The rows of a group lie close to one hidden flat surface of 13 dimensions, which passes through zero. Surfaces can cross.
Known rows, each followed by its group:
-6 25 -16 14 -26 7 -19 14 -4 -8 23 -21 -15 20 -16 -4 20 -19 4 -7 7 15 -18 => Q
9 -34 13 -22 3 -17 29 2 30 -65 -43 29 8 23 -4 -25 2 6 -48 45 -26 -29 12 => H
1 41 25 -15 18 -10 -18 -19 13 44 30 -1 -28 -43 35 1 29 4 21 -30 59 -28 39 => Q
37 -2 7 47 6 1 12 -8 3 2 -10 -15 -8 -4 -21 -29 1 0 17 -17 -7 3 29 => T
47 -1 -8 44 -1 -45 25 9 -28 4 -14 23 10 19 -30 5 -11 26 -49 17 -26 -4 -41 => Q
1 -10 10 14 -18 -28 -23 10 21 0 -21 17 -26 29 6 9 -8 -9 -4 28 21 -60 -4 => H
-7 -39 -4 4 17 3 0 2 5 40 22 33 2 -16 23 -14 -25 -7 -10 25 -22 -4 13 => T
-8 -14 19 20 15 -21 35 13 20 -2 13 12 0 -1 27 8 -13 -10 -26 28 -41 5 -23 => Q
9 51 -18 -18 -26 -19 12 31 40 -67 3 -2 -40 14 -25 -63 -21 -6 10 -14 11 -2 -3 => L
7 10 39 5 -41 16 -20 17 -17 17 45 -7 -35 9 -39 -18 2 25 -4 -4 -17 -15 21 => T
15 -28 9 17 -5 14 2 -12 -6 -16 -8 -19 1 31 -2 -13 17 -6 -7 16 12 9 8 => L
10 25 10 -13 -30 15 14 21 14 -39 -41 -17 10 32 -17 33 -16 14 -49 13 -9 -1 0 => G
3 14 0 -10 -13 20 5 20 18 -9 15 -25 -65 23 -8 -19 1 -15 24 -21 24 -8 8 => L
22 -30 19 -1 -11 36 49 14 -4 -11 -16 -32 2 -2 10 -14 -37 28 -1 18 -23 34 10 => H
16 14 0 -27 -14 22 8 -1 -14 11 20 21 -22 48 -34 24 -9 32 -56 14 19 -11 -10 => L
-7 1 23 -9 -3 -9 -1 -5 -1 -20 2 0 -12 5 13 -24 20 -2 19 5 45 -2 5 => L
41 -18 -21 1 -57 -9 -2 9 18 11 -1 -47 12 17 7 3 -27 1 -36 -13 -2 -11 -17 => L
32 -40 -10 3 20 6 26 -25 -8 6 -8 25 -3 -31 -6 8 0 21 9 18 -53 -26 -12 => Q
11 -23 -39 2 19 40 50 8 9 -23 -37 -25 -9 0 -12 27 -10 -40 -7 -26 -22 30 -4 => Q
-64 32 0 -46 8 -8 -10 -9 46 -36 -13 32 19 -14 0 18 -36 -16 16 -5 28 -2 12 => H
33 -34 -18 34 13 -27 25 -15 -18 -34 -51 19 40 -5 -23 -14 6 -10 -21 2 -8 20 -21 => H
2 -14 -24 -1 9 -3 -8 11 0 31 7 -16 -21 -7 21 -31 -5 -27 32 -34 36 10 11 => G
15 32 18 2 -3 18 12 -6 51 -55 3 -30 6 20 -19 -32 0 22 -13 4 -41 5 40 => T
4 6 11 23 11 57 45 11 15 -18 -21 -25 -28 33 5 -1 -42 0 24 23 14 36 20 => G
4 64 20 -30 0 29 26 5 -56 -19 35 -19 -9 10 -6 28 28 65 -3 12 -20 41 -57 => Z
17 -12 1 10 -42 -1 -32 4 -27 41 7 -14 2 21 -16 -3 -8 13 -5 -11 51 -13 2 => Z
-4 34 -25 -34 -9 -19 -9 34 47 -25 -21 -6 -2 1 -21 -12 -16 -16 -25 -31 -30 -17 25 => G
10 -27 -8 1 -12 23 9 -21 1 -42 -14 -9 21 -41 29 -13 26 -13 4 13 18 11 -7 => H
22 18 -22 -3 6 4 30 18 12 -42 -21 -17 -39 -40 22 -28 16 -25 30 -18 18 6 -10 => G
-47 -14 49 -40 -57 8 -2 15 -16 -28 -7 33 -9 -3 -32 38 -30 23 -20 30 -7 -34 -23 => T
-12 22 -27 -9 7 -22 6 -3 -6 -9 18 3 -7 -10 11 16 15 -16 18 -16 10 9 -55 => T
-19 22 -4 7 -41 -32 -15 21 29 -29 -14 -35 14 -16 11 6 -14 -16 25 -18 -10 -11 -27 => Q
-9 17 33 -3 -39 -1 -15 38 -7 8 27 -40 -18 39 18 -21 2 14 -7 15 13 12 5 => Q
2 -8 4 -6 -36 22 -17 -17 -20 -49 13 -23 -12 12 -40 -23 30 15 43 0 -23 -11 -20 => Z
-20 16 -43 0 -3 -19 -46 -16 16 15 36 -13 -6 -29 5 -18 -3 -16 91 -33 -8 -19 -18 => G
-15 -14 -29 -13 7 17 -15 -19 6 -25 34 13 9 1 -20 -35 29 -18 6 -6 -12 16 8 => Z
-4 -20 16 32 -23 20 -9 19 -34 -6 -21 22 22 -24 -12 -16 2 -22 -15 11 35 28 18 => Z
-7 -45 3 -10 -7 40 27 -7 16 -50 -14 -8 -5 7 3 -41 0 -32 1 5 22 25 26 => G
-37 -36 71 -18 33 11 16 24 -8 4 -15 28 -49 23 23 21 9 -3 -9 52 -25 -23 21 => L
-1 8 4 -4 20 -11 -30 -5 -15 -8 -18 -32 32 13 45 -27 68 -6 4 6 38 27 25 => T
-41 -4 11 16 -9 -19 -14 48 -12 -10 -57 10 -4 -42 -2 6 -31 -35 41 -4 -14 -1 -1 => Z
35 -26 -34 11 35 38 0 -56 0 30 -5 22 8 -56 -18 14 6 14 25 -12 -26 -28 42 => Q
6 27 -10 14 22 -26 5 18 -22 0 6 22 -15 -13 -8 -20 14 -7 6 -12 4 18 -15 => Z
9 17 13 0 14 22 16 0 -11 20 30 -8 -23 -23 20 1 6 13 12 -13 5 14 1 => Z
-20 32 -14 -15 -1 6 -41 5 -27 22 13 -2 15 -22 -20 11 12 14 25 -22 -23 7 6 => Q
31 4 -27 -13 -10 -29 31 22 -18 -37 -41 -2 -10 39 -24 -19 -39 38 8 11 -17 -1 -48 => Z
29 -31 13 -17 9 -70 -7 8 -9 47 -3 17 -18 -34 32 -25 8 11 -2 -16 -8 -55 1 => L
12 -16 3 9 32 -48 -36 -5 14 55 3 38 -10 17 7 0 -2 14 -14 20 -27 -68 26 => H
-15 32 33 8 32 -2 5 -9 13 6 -8 26 -15 -14 9 43 2 11 0 15 -9 -25 17 => T
-28 1 -12 0 10 42 2 -3 -2 -30 -4 18 5 -66 -16 2 11 -28 40 -15 -26 22 11 => Z
16 4 -15 30 -24 2 9 -16 0 -23 14 7 21 -3 -1 0 -12 7 -2 29 -1 8 -42 => T
6 26 13 26 4 30 17 15 42 27 -1 15 -10 -55 43 37 -39 -14 -25 11 18 -4 31 => Z
-15 0 2 -26 -7 -2 1 37 -29 38 9 4 -13 6 4 31 -17 4 -20 -6 -6 6 -20 => T
-2 -52 -8 -12 12 13 4 -40 3 3 -2 24 20 -6 24 -1 27 -29 -28 6 53 3 12 => L
37 43 6 -25 5 -15 -14 15 -5 8 -15 2 1 -60 -2 -29 21 38 -11 -25 -9 -16 46 => Q
-46 24 -3 -20 9 -6 -22 4 62 8 12 -8 5 -36 30 7 -23 -34 19 -26 -5 -7 37 => Q
11 43 29 -47 -15 -9 26 31 -8 -7 -4 4 -4 -23 14 -1 -17 48 -34 5 15 6 -2 => H
5 25 -38 -25 17 -4 0 -22 16 -10 17 29 -24 -30 -11 -2 21 -21 4 -41 41 -15 -9 => L
-15 -23 14 -12 20 -28 10 17 -16 -22 -25 -6 0 -3 41 -24 32 -21 12 4 13 20 -17 => T
-49 30 23 -11 -2 2 -23 -25 12 -25 -11 1 37 -7 -10 5 -7 3 29 -13 41 18 25 => H
7 1 33 21 0 -14 -6 4 2 -3 -56 9 40 3 -5 -12 -24 27 -8 24 39 1 47 => Q
21 6 -9 51 53 9 -11 0 21 68 -30 -8 15 -3 30 25 -22 -1 6 8 -2 -1 63 => T
-7 -48 16 1 18 -12 -7 4 4 44 -17 -8 -23 8 1 -13 -16 -33 18 -32 20 -16 43 => G
-9 0 -1 20 -9 -26 -5 19 -6 -31 -47 -5 -17 20 -6 1 4 -22 23 2 18 -10 -27 => Z
-6 20 7 33 -10 -5 14 21 0 4 -10 7 36 -8 -1 1 -62 19 1 24 -5 38 -12 => H
12 -25 2 37 -1 -52 2 29 16 0 -52 -4 2 -23 16 -4 -7 -39 -8 0 -36 -21 -7 => L
-14 13 -9 -15 40 2 16 21 21 10 12 26 -31 -33 13 1 4 -31 -11 -15 -25 -4 17 => L
5 -9 -17 -18 -43 13 -33 -14 0 19 20 -16 17 47 -24 18 -15 25 -16 3 -8 -19 -10 => G
-1 -36 29 4 -29 -1 3 5 4 9 25 -27 -27 25 28 -5 -18 12 22 29 -14 -21 -17 => Q
33 -40 -2 29 4 2 23 -7 -2 -7 -22 12 22 -25 28 -12 -9 7 -19 39 -14 2 -2 => H
0 -30 -19 0 2 33 -21 -40 35 -34 11 29 -23 -20 30 5 62 -42 -3 35 20 -62 8 => H
3 29 4 -40 -2 38 21 1 6 22 9 0 -25 41 -34 17 -64 50 -9 -12 14 4 24 => H
-42 -2 -11 -68 30 -42 22 22 23 -25 -28 35 27 -4 15 2 -17 -7 -44 7 -27 4 -9 => T
43 -16 -29 -40 -2 33 16 -27 32 17 -7 -16 4 -18 38 10 -5 5 -42 -17 64 -13 31 => G
-1 -15 6 3 2 21 1 2 -49 17 54 -5 -15 -9 26 -11 32 16 19 32 -27 20 -40 => G
-18 10 16 30 13 -28 -9 29 2 21 -17 32 7 -44 16 -1 -4 -31 -11 1 20 7 23 => Z
-9 -17 -28 -18 -26 20 -7 10 20 -15 8 19 39 29 -26 4 -41 11 -53 38 -52 2 -3 => L
-16 25 21 -8 -33 0 9 -5 37 -48 19 -8 -35 -2 -29 0 -22 7 33 -10 -31 -33 -14 => T
12 9 23 11 -1 -26 9 -1 -9 -9 -3 0 16 -18 11 3 17 16 -12 3 -9 2 -11 => L
23 -2 -5 23 14 -36 15 13 -28 -13 19 38 -19 -3 -26 -59 8 7 3 13 -22 8 -24 => G
18 22 -40 -33 27 72 32 -31 28 -13 39 52 -17 -9 -20 19 -15 19 -44 21 -1 -5 11 => H
40 -14 -3 -13 31 8 34 -2 -7 32 -12 20 -16 -6 -7 22 -5 14 -50 -5 -7 -10 13 => G
-22 29 42 34 31 16 17 29 -13 26 10 -8 -45 12 -1 13 -18 12 46 14 -37 19 5 => G
1 -20 -18 28 -2 -46 -14 13 -20 -28 -58 30 11 9 -49 -19 -1 -26 10 -10 3 -14 -9 => Z

New rows. What belongs after each?
-13 5 -4 -63 -9 -6 -9 3 -21 -15 6 5 6 -13 -3 -18 17 26 6 -11 4 -1 -7 => Q
-31 -8 32 -67 -18 7 -40 14 -31 5 -31 2 5 12 -36 -3 25 10 -28 -30 30 -19 51 => T
-40 -2 -39 -9 19 8 22 5 52 2 -6 33 16 -54 51 28 -68 -31 17 18 7 8 -14 => H
-9 -2 5 6 -19 -20 -4 10 35 -14 20 3 -25 51 6 -21 -12 -21 -19 10 27 -17 -8 => Q
-32 0 -37 6 1 13 -11 -18 -18 6 45 8 10 21 -14 36 8 -34 11 -10 5 27 -56 => Q
18 10 0 85 -21 11 3 17 6 1 -18 -28 10 14 -9 19 -14 -29 -2 5 5 28 -9 => Q
-13 -34 35 -16 -15 -15 4 22 27 26 -3 -36 -2 10 50 -22 -39 9 26 7 3 -9 16 => Z
26 -28 -60 -9 7 0 -6 -56 -1 6 -9 17 39 -29 7 26 5 4 -1 -7 16 -22 -23 => G
-2 -3 29 -17 -11 10 16 7 28 -24 -13 -15 6 0 35 -30 -3 4 -18 17 35 11 33 => Q
-1 -9 -18 28 -13 -6 -9 -21 19 -46 -7 -19 25 -33 7 -8 26 -29 39 -5 -32 -1 -21 => L
-26 36 -35 -14 -4 24 -5 -19 44 -47 17 -7 26 -36 24 9 -8 -1 41 16 -33 9 -15 => G
11 -9 2 -20 -28 18 16 1 2 23 24 -31 34 -11 38 3 -30 31 -16 10 1 27 -8 => Q
-30 -23 -20 -55 24 18 12 -16 -8 9 2 7 -24 9 3 28 -5 -13 23 -24 0 -3 -20 => Q
16 29 -13 28 -20 -21 -20 20 -9 -3 -44 -13 21 -6 -34 4 -10 6 1 -20 1 2 4 => Q
29 3 -29 3 -1 -32 12 27 -6 -22 -38 -7 -20 -2 -18 -20 6 -13 3 -24 -5 -10 -18 => G
15 -15 39 6 -44 -32 -11 -15 -6 25 -26 -12 50 9 -7 29 -34 56 -30 11 -3 -28 -2 => Z
4 41 13 10 -17 -12 -12 0 10 -6 15 14 2 -6 -34 -9 -3 18 -13 -4 -15 -16 15 => T
-12 -2 -2 -24 -26 -27 12 27 -8 30 13 -21 13 40 16 21 -54 19 -23 -7 4 16 -44 => Q
15 -6 -19 -2 18 73 8 -41 5 -2 30 12 5 -17 -32 -8 26 -5 -11 -19 1 22 45 => T
-28 -33 26 29 14 13 -2 14 -32 29 -16 -23 1 20 23 11 2 -29 33 4 20 40 0 => G
-8 14 4 -29 19 16 34 27 17 11 -2 -19 -38 16 18 0 -6 -23 -28 -26 17 19 19 => Q
13 -8 4 6 18 -13 1 -3 2 9 15 8 -3 19 -18 -13 -2 16 -3 10 -46 -11 4 => H
-6 5 -28 -42 -34 26 -24 -3 -33 11 27 0 34 11 -33 3 -8 28 -20 -9 4 24 -17 => Z
27 16 26 42 -12 6 13 -12 -33 14 -5 17 1 -38 -18 12 5 24 -9 1 22 7 1 => Z
-31 -29 6 -17 -5 7 4 -9 -14 -11 -57 -11 38 -11 3 51 -20 3 19 -1 -1 4 -11 => Z
1 37 -72 -32 28 -11 11 7 -3 3 -8 15 -7 -15 -8 20 -31 -7 25 -32 12 10 -45 => Z
7 -7 -17 -22 57 -4 42 -19 8 1 -13 -5 -11 11 21 16 0 10 8 -14 -13 6 -16 => Z
-4 -28 14 12 -25 -49 -20 42 -3 33 7 -30 10 16 27 -25 -33 8 18 13 -47 -8 -16 => H
-26 -60 1 -22 -23 9 10 -9 -20 -37 -1 26 17 -22 19 -11 5 -19 5 30 17 3 -40 => T
-11 -12 -34 -10 5 26 -5 -30 1 -19 33 17 -18 41 -21 -9 27 -30 -3 -4 37 -1 -13 => Q
-14 12 -36 -5 -36 -8 -37 4 -29 -9 -27 22 51 9 -57 30 -12 10 -29 -1 2 -2 -26 => Z
25 -22 -11 41 -17 30 -12 0 -19 7 -9 -12 0 37 -41 -1 -7 3 -3 16 -12 8 6 => Q
-8 -4 9 -15 -23 -19 5 30 30 -25 -17 -28 2 -21 18 -34 -43 4 47 1 -19 -8 5 => L
11 33 28 44 -6 -45 -5 20 -10 17 18 23 20 13 19 -52 -32 33 -2 39 40 24 0 => G
6 -1 -36 4 11 12 -25 -46 -23 -17 -21 23 9 -14 -45 11 32 -10 32 -29 44 -16 -5 => Q
5 4 41 5 24 -10 25 -22 -1 0 17 -11 -8 -20 32 -3 25 23 19 3 -11 3 0 => Z
17 35 10 2 -12 -6 -7 -32 -3 18 -19 -4 13 -8 5 70 6 29 -21 -4 46 -37 -13 => G
-20 6 -16 -34 -48 4 -30 22 36 11 35 -17 26 4 30 -22 -46 8 -15 19 4 1 0 => Z
-13 12 21 -8 -7 3 28 7 -33 -48 -14 -10 7 -25 6 -12 11 27 37 15 -4 37 -36 => Z
17 -19 27 24 -33 40 -4 -6 6 -9 -11 1 -2 6 -37 19 -10 14 -25 22 -37 -30 33 => Z
7 -28 20 -23 45 33 21 -54 -9 -25 -7 -16 3 -15 -17 -16 62 9 29 -32 -34 11 42 => H
2 -4 -36 -21 41 57 28 -35 16 -13 31 24 -35 -15 -1 31 47 -42 -24 -20 3 0 5 => L
-1 -14 15 -16 -24 -14 -10 21 5 -9 -1 -2 15 14 7 -42 11 -12 -43 3 41 15 23 => G
22 -11 -15 1 5 35 27 5 -23 3 -29 -6 -16 49 -21 31 -9 9 -31 7 9 8 -9 => Z
-20 12 -13 -17 -25 4 -23 40 -4 11 -10 -30 -46 21 -11 16 -27 -10 44 -13 -19 -25 -16 => Z
-18 -5 41 5 3 27 19 11 -7 15 -16 -10 -22 0 20 62 -4 1 -4 16 -25 -7 -6 => L
17 -17 4 14 -27 31 22 -4 -10 -7 -41 -14 4 17 -2 30 -25 14 -12 20 33 4 -6 => Z
-18 17 -44 -49 -12 44 -15 14 -1 -5 57 -19 27 0 21 6 26 8 -31 14 -57 36 -23 => G
-7 18 -4 16 -11 51 -14 30 -4 6 6 10 -26 -6 -29 18 4 -22 -14 6 -22 -4 24 => Z
12 12 31 27 -1 -27 12 -3 29 8 -20 12 4 -2 18 -10 -42 25 5 19 33 -16 24 => G
-44 36 24 30 31 13 3 -3 27 -21 -9 17 7 5 -24 5 -22 -22 21 -3 2 28 32 => G
16 -33 -20 -23 -14 47 29 5 10 -41 -44 -49 -28 -9 21 20 18 -25 27 -15 4 -8 -12 => G
4 -46 -2 -5 -11 -56 -23 -5 -3 5 -8 -6 22 68 -17 -39 7 2 -17 4 0 -18 -2 => Z
-22 10 2 10 1 0 -9 25 13 -7 11 -5 -54 6 2 1 23 -40 23 -7 -18 -26 -5 => L
22 46 -12 -8 -24 -25 8 23 8 -33 -29 -2 45 8 10 22 -15 34 -65 32 -7 5 -26 => G
-19 18 28 0 8 -2 -11 5 -29 28 6 -12 -3 -5 16 23 21 -2 -5 -11 16 20 -5 => Z
-16 2 -14 -47 2 14 -4 -9 11 -2 8 -10 7 -32 29 -6 13 -12 6 -23 23 13 10 => H
18 -28 -34 -18 -19 0 -31 -15 -1 60 30 -6 42 37 8 9 -27 32 -37 5 14 -12 3 => G
-3 0 -2 23 -31 11 -37 -19 -28 26 60 -27 -31 -5 7 17 35 -4 60 -6 -6 -23 -47 => Q
3 -5 -4 15 1 22 3 17 -11 -49 -51 -2 1 -6 -32 -14 22 -11 5 6 -36 9 17 => Q
-32 -37 14 36 8 7 -25 -23 -26 41 -3 -24 6 17 7 34 -10 -16 79 3 7 4 -10 => G
-37 33 51 5 45 -26 16 23 35 -20 -36 26 14 -19 31 -10 1 -18 -31 17 15 25 43 => Q
10 -44 10 19 16 15 39 -18 -4 -30 -43 -3 -30 -17 -7 11 -4 -12 50 7 -29 -18 -8 => G
-8 15 16 37 -7 -11 -6 13 25 -27 -51 24 17 -13 -4 34 -9 -21 -28 26 -2 -24 4 => Z
-6 -2 -13 -10 -10 -62 -20 -14 31 -7 -10 -25 0 0 26 -12 -16 -2 56 -20 21 -38 -24 => Z
31 22 31 50 -37 1 -10 28 -2 16 15 -3 -44 -11 -4 -20 -3 1 0 12 30 -18 7 => Z
-15 28 -40 59 -13 3 -14 0 7 -20 34 -1 29 4 -17 18 14 -54 -13 -4 -20 45 -42 => Q
-11 -61 -17 -8 2 -75 5 42 16 6 -69 35 25 -22 -28 -49 -68 -28 -2 -30 -29 -15 25 => T
-4 42 3 25 33 -19 -18 -36 -22 33 43 54 13 -10 -31 14 19 12 -17 -12 29 4 2 => G
32 39 -25 7 26 -14 4 23 2 19 -7 12 -6 -13 -28 0 0 -3 -38 -31 -23 1 20 => Q
-27 6 20 -7 15 -11 -10 -3 -20 29 10 39 44 -9 21 35 12 -4 -67 21 14 20 -2 => L
-3 -25 3 -18 9 12 -8 15 17 33 -26 9 -9 -14 50 17 -9 -20 -23 13 48 -25 35 => H
